All rows are made from the same 12 directions, up to rounding. Whole rows:
In the rows, zero is written as 128.
[[134 180 164  96 186 135 121  88 140 119 104 133 124 106 141 130 132 192
  158  91]
 [120 102 134 118 173  96 112 122  63  49  58 170 196 164  85  86 142 112
  140 108]
 [134 120 184 116 134 177 131 127 105  63 176 100 141  87 106 113 110 119
   84 109]
 [132 160 129 133 149 146 114 141 153 141 126 101 121 114 149 159 165 164
  136  84]
 [140 101  86  95 160 100 113 134 130 147  91 163 130 110 115 148 161 175
  124  68]
 [151 128 144 116  92 153 105 133 148 136 142 129  99 130 107 113 147  84
  129 179]
 [ 84 120 130 166 103  66  84 146  94 132 106 137 125 160 144  69 139 110
  128 115]
 [128 145 117 145 159 151 140 142 107  55 126 121 185 172 111 106 140 103
  113 112]
 [124 153  77 142 148 106 172 119 143  97 121 144 143 134 161 129 126 137
   98 112]
 [119 132 129 140 119 132 129 102 117 144 153 128 151 216 112  72  99 110
  109 133]
 [128 147 173 159 121 154 131 136 154 166 188  66 130 175 175  92 112 152
  103  93]
 [165 155  96 122 105 121 125 106 197 173  87 142  90 134 155 163 187 115
  129 162]
 [139 118 141 106 177 131 126 180 125 136 137 119 125 138 125  87 125 185
  196 101]
 [120 172 178 121 155 116 137  54 123 125  81 148 156 113 156 166  90 141
  152 150]
 [122  89  84 122 111  70 130 177 129 157 157 183 119 101 160 102  86 121
  112 139]
 [104 133  80 109 147  90 186  74 112 114  93 164  97  93 116 149  92 165
  158 150]]

Rows cut short, each followed by the rest of it:
[123 153  86 123 111 158 114  95 139 139 162 135 123 142  94] => [147 138 113  65 104]
[128 153 103 129 166 114 154 161 135 109 113 147 143 116 155] => [139 114 141 182 147]
[137 192 125 114 129 170  86  96 145 121 110 146 133 130  94] => [171 162  91 135 154]
[155 104 193 142  75 140  92 156 152 168 148 106 124 131 159] => [120 135  77 116 172]
[ 97 161  95 141 112 117  82 149 131 138 181 129  93 154 124] => [ 58 147 133  87  77]
[132 131 170 171 114 135 139 151 127 115 133 110 188 154 176] => [138 100  73 124 171]
[109 104 136 123 132 125 120  98  77  51  94 110 108 134  61] => [ 74 176 133 111  90]
[104  95 205 134 115 165 107 132  73 128 134  63 108 128  70] => [118 119 138 192 139]
[162  92  92 134 102 133 160 135 162 120 124 113 115 130 136] => [137 175 111  73 123]
[168 164 163  98 129 161 102  84 157 107 126 163 159 118 129] => [145 134  83  76 150]
[141 105 146 115 149 157 137 188 124 141 166 104 128 122 119] => [119 103 154 183 132]
[126 174 113 156 112 152 136  73 142 101 108 106 135 190 113] => [125 169  90  92 138]
[ 90 195 208 131 138 121 109  61 115 132 127 124 119  89 163] => [136  77 153 146 134]
[156 130 167 126 148 180  96 184 140 131 166  88 152 157 123] => [106 153 135 139  95]
[176 119  79 122 166 112 181 177 177 107 115 154 163 105 192] => [158 142 140 112 118]
[147  99 100 126 105  94  83 202 150 125 147 159 114 103 156] => [ 84 174 103  75 100]
[132 155  94 126 148  86 138 137 152 128  98 162 116 135 164] => [104 140 142 156 138]
[115 128  40 131 133 141 131 145 131 181 150 136 139 170  93] => [169 126 142 130 101]
[147 149  88 121 147 135 202 129 169 124 167 133 116 133 161] => [116  90 150 127 150]
[154  87 123 131 137 104 130 157 154 167 102 122 149 106 179] => [176 157 162 106  77]
[131 140 149 170  98 158 139 104 131 126 112  96 171 172 135] => [173 132  66 114 173]
[138  96 102 146 163 112 147 152 115 120  74 117 183 188 129] => [135 162 146 148  91]
[113  98 115 130 136 123  87 137 101 168 104 123 155 145  99] => [166 153 152 128  67]
[146  81  94 109 148 130  97 179 128 140 135 123 131 133 101] => [116 184 169  98  35]
[154 145 151 126 141 180 147 131 168 127 171  76 125  95 158] => [163 144 164  85  78]
[ 80 138 129 155 135 111 144  97  92 113 149 118 156 121 147] => [136  81 149  81  78]
[148 105 134  60 152 131 121 116 123 140 187 190 135  99 104] => [ 93  59 153  91 109]
[106  96 187 148 104 128 155 109 118 161 155  67 105  71 168] => [166  88 172 110 103]
[ 91 128 152 121 120 101  88  89  73  92 113 160 134 119  93] => [ 91 112 108 105 119]
[ 70 189  72 168 124  77 119 133 135 154 103 132  88  94 175] => [168 141 156 159 113]
[171 129 147 137 160 120 137 155 152  82  93 139 198 137 186] => [132 157 108  98 113]
[115 119 118 143 146 115 179 159 140 173 179 108 131 119 186] => [136  61 185 143 108]
[128 132 151 125 118 118 129 130 137 149 124 132 108  93 152] => [146 108 129 159 164]
[141 166 104 118 134 117  87 160 147 104  98 182 139  83 141] => [162 162  85 138 156]
[134 135 106 102 183 106  99 117 130 140  90 157 157 131 130] => [141 162 189 112  35]
[ 93 162 128 171 103  90  86 122 124 133 100 134 137 125 169] => [143 152 100 101 115]
[138 143 118  84 156 170 117 135 124  93 159 136 105  89  73] => [122 137 149 134 108]
[123 117 129  73 148 137 137 111 107 131 175 167 110  79  89] => [119  58 160 136 131]
[124 113 115 136 178 133 123 181 115 135 126  96 158 161 126] => [121 153 188 157  46]
[125 189 170 145 125 133 106 117 168 137 184 101 109 145 192] => [ 63 130 148  72  82]
[121 103 140 130  93 104 140  91 128 129 116 108  68 121 125] => [ 89 148 140 108 128]
[172 144 145  88 147 173  87 133 161 123 133 142 144  75 122] => [183 168 128  90  95]
[123 136 189 137 121 137 188  60 119  99 117 105 133  96 154] => [158  72 123 131 181]
[107 179  98 153 133 136 117 139 127 119 137 123 130 198 113] => [ 86 139 108 156 140]
[107 161 138 168 112  85  71 168 151 169 129 132 138 105 214] => [144 147 124 100  89]
[ 87 204 154 145 127 113 101  56 105  83  87 148 136 120 131] => [133 126  98 121 146]
[132  83  37 133 129 137 204 152 137 142 149 105 108 137 106] => [158 127 160 128 115]
[148 119  55 105 131 100 166 126 157 122 149 188 129 105 150] => [127 107 125  65 125]
[ 89 103  98 132 127 113 155 127  92 131 168 127 118 115 111] => [118  76 158 113 100]
[114 114  88 142 157  83 127 138 115  83  83 122 128 126 140] => [102 197 174  89  29]
[126 104 140 111 161  92 138 128  86  49  95 163 152 115 116] => [ 72 122 129 127 118]
[126 164  93 144 135 133 153 111 153 132 121 101  97 198 124] => [ 85 162 147 150 125]
[ 89 155 161 149 132 101 136 100  87 106 131 153 168 158 145] => [ 91  49  99 146 172]
[124 136 104 109 159  80 137 114 117  66  89 172 118 117 129] => [ 70 146 144 121 109]
[101 155 134 143 133 129  95 151  99  81 150 132 143 136 116] => [ 83 128 104 116 113]
[ 83 120 120 157 115  93 139  80  73  78  77 140 155 115 114] => [157 119  98 103 132]
[171 110 134 100 150 154 132 173 141 103 101 138 141  78 117] => [179 153 116 175 162]
[103 134 190 143 137 134  78 131  91 122 107  91 135 137 114] => [114 150 144 160  94]
[124 110 112 114 166  95  92 119 102 123  92 172 191 136 125] => [140 141 150  80  44]
[134 144 149 121 144 137 101 141 132 174 150 137 151 197 125] => [ 85 100 132 166 136]
[113 138 101 152 128 155 169 100 116  87 147  96 143 158 108] => [129 128 123  83 106]
[108 191 176 142 163 141  93 124 131 119 139  98 141 118 164] => [124 138 170 126  63]
[ 99 184 105 106 115 158 108  75 128 139 144 120  42 130  56] => [110 144 146 164 144]
[118 135 118  81 173 125 148  71 101 146 109 172 139 122  86] => [156  67 175 176 135]
[ 99 141  95 180  92  84 106 161 131 139 141 149 157 141 185] => [128 120  77  76 128]
[132 160 153 106 149 183 114  99 129 143 182 119 150 151 100] => [128  94 144 108 102]
[187  85 195  94 137 161 104 141 136  98 127 133 174  94 128] => [140 147 105  78 113]
[122 106 100  92 105 126 102  79 122 176 121 150  82 117  67] => [146 141 146 112 113]
[146 102 129 125  66 103 130 101 151 144 133 165 112 104 152] => [131 114  67  63 184]
[ 95 134 168 155 126  95 102 135  93 154 138 149 183 169 161] => [101  58 104 144 146]
[135 182  92  78 152 148  94  68 132 111 117 196 136 126  71] => [144 136 115 103 125]
[125 222 150 134 141 133  80  88 152 109 111 160 161 124 164] => [148 142  96  96 126]
[100 109 125 173  65 119 167 152 129 152 169  79  63 134 145] => [ 97 100 106 158 195]
[137  96 128 144  90 106 131 120 146 172 118 136 143 102 172] => [188 120 105  80 137]
[143  99 153 152  85  94 134 113 148 154 103 136 148 120 188] => [157 123  88  82 158]
[130 145 134 130 147 152 126 139 126 143 112 120 153 137 120] => [175 121 127 185 151]
[111 158  97 165 122 112 145  92 132 124 103 134 165 173 152] => [151 128 103  95 129]
[118 104  90 124 157  85 152 142  91  89  66 171 158 121 113] => [141 121 122 178 152]
[123 156 100 131 161 146 132 156 116  77 157 144 173 144 120] => [111 115 113 111 109]
[117 106 115 117 125 149 130 127 116 139 146 107 110  74 102] => [183 130 160 110  88]
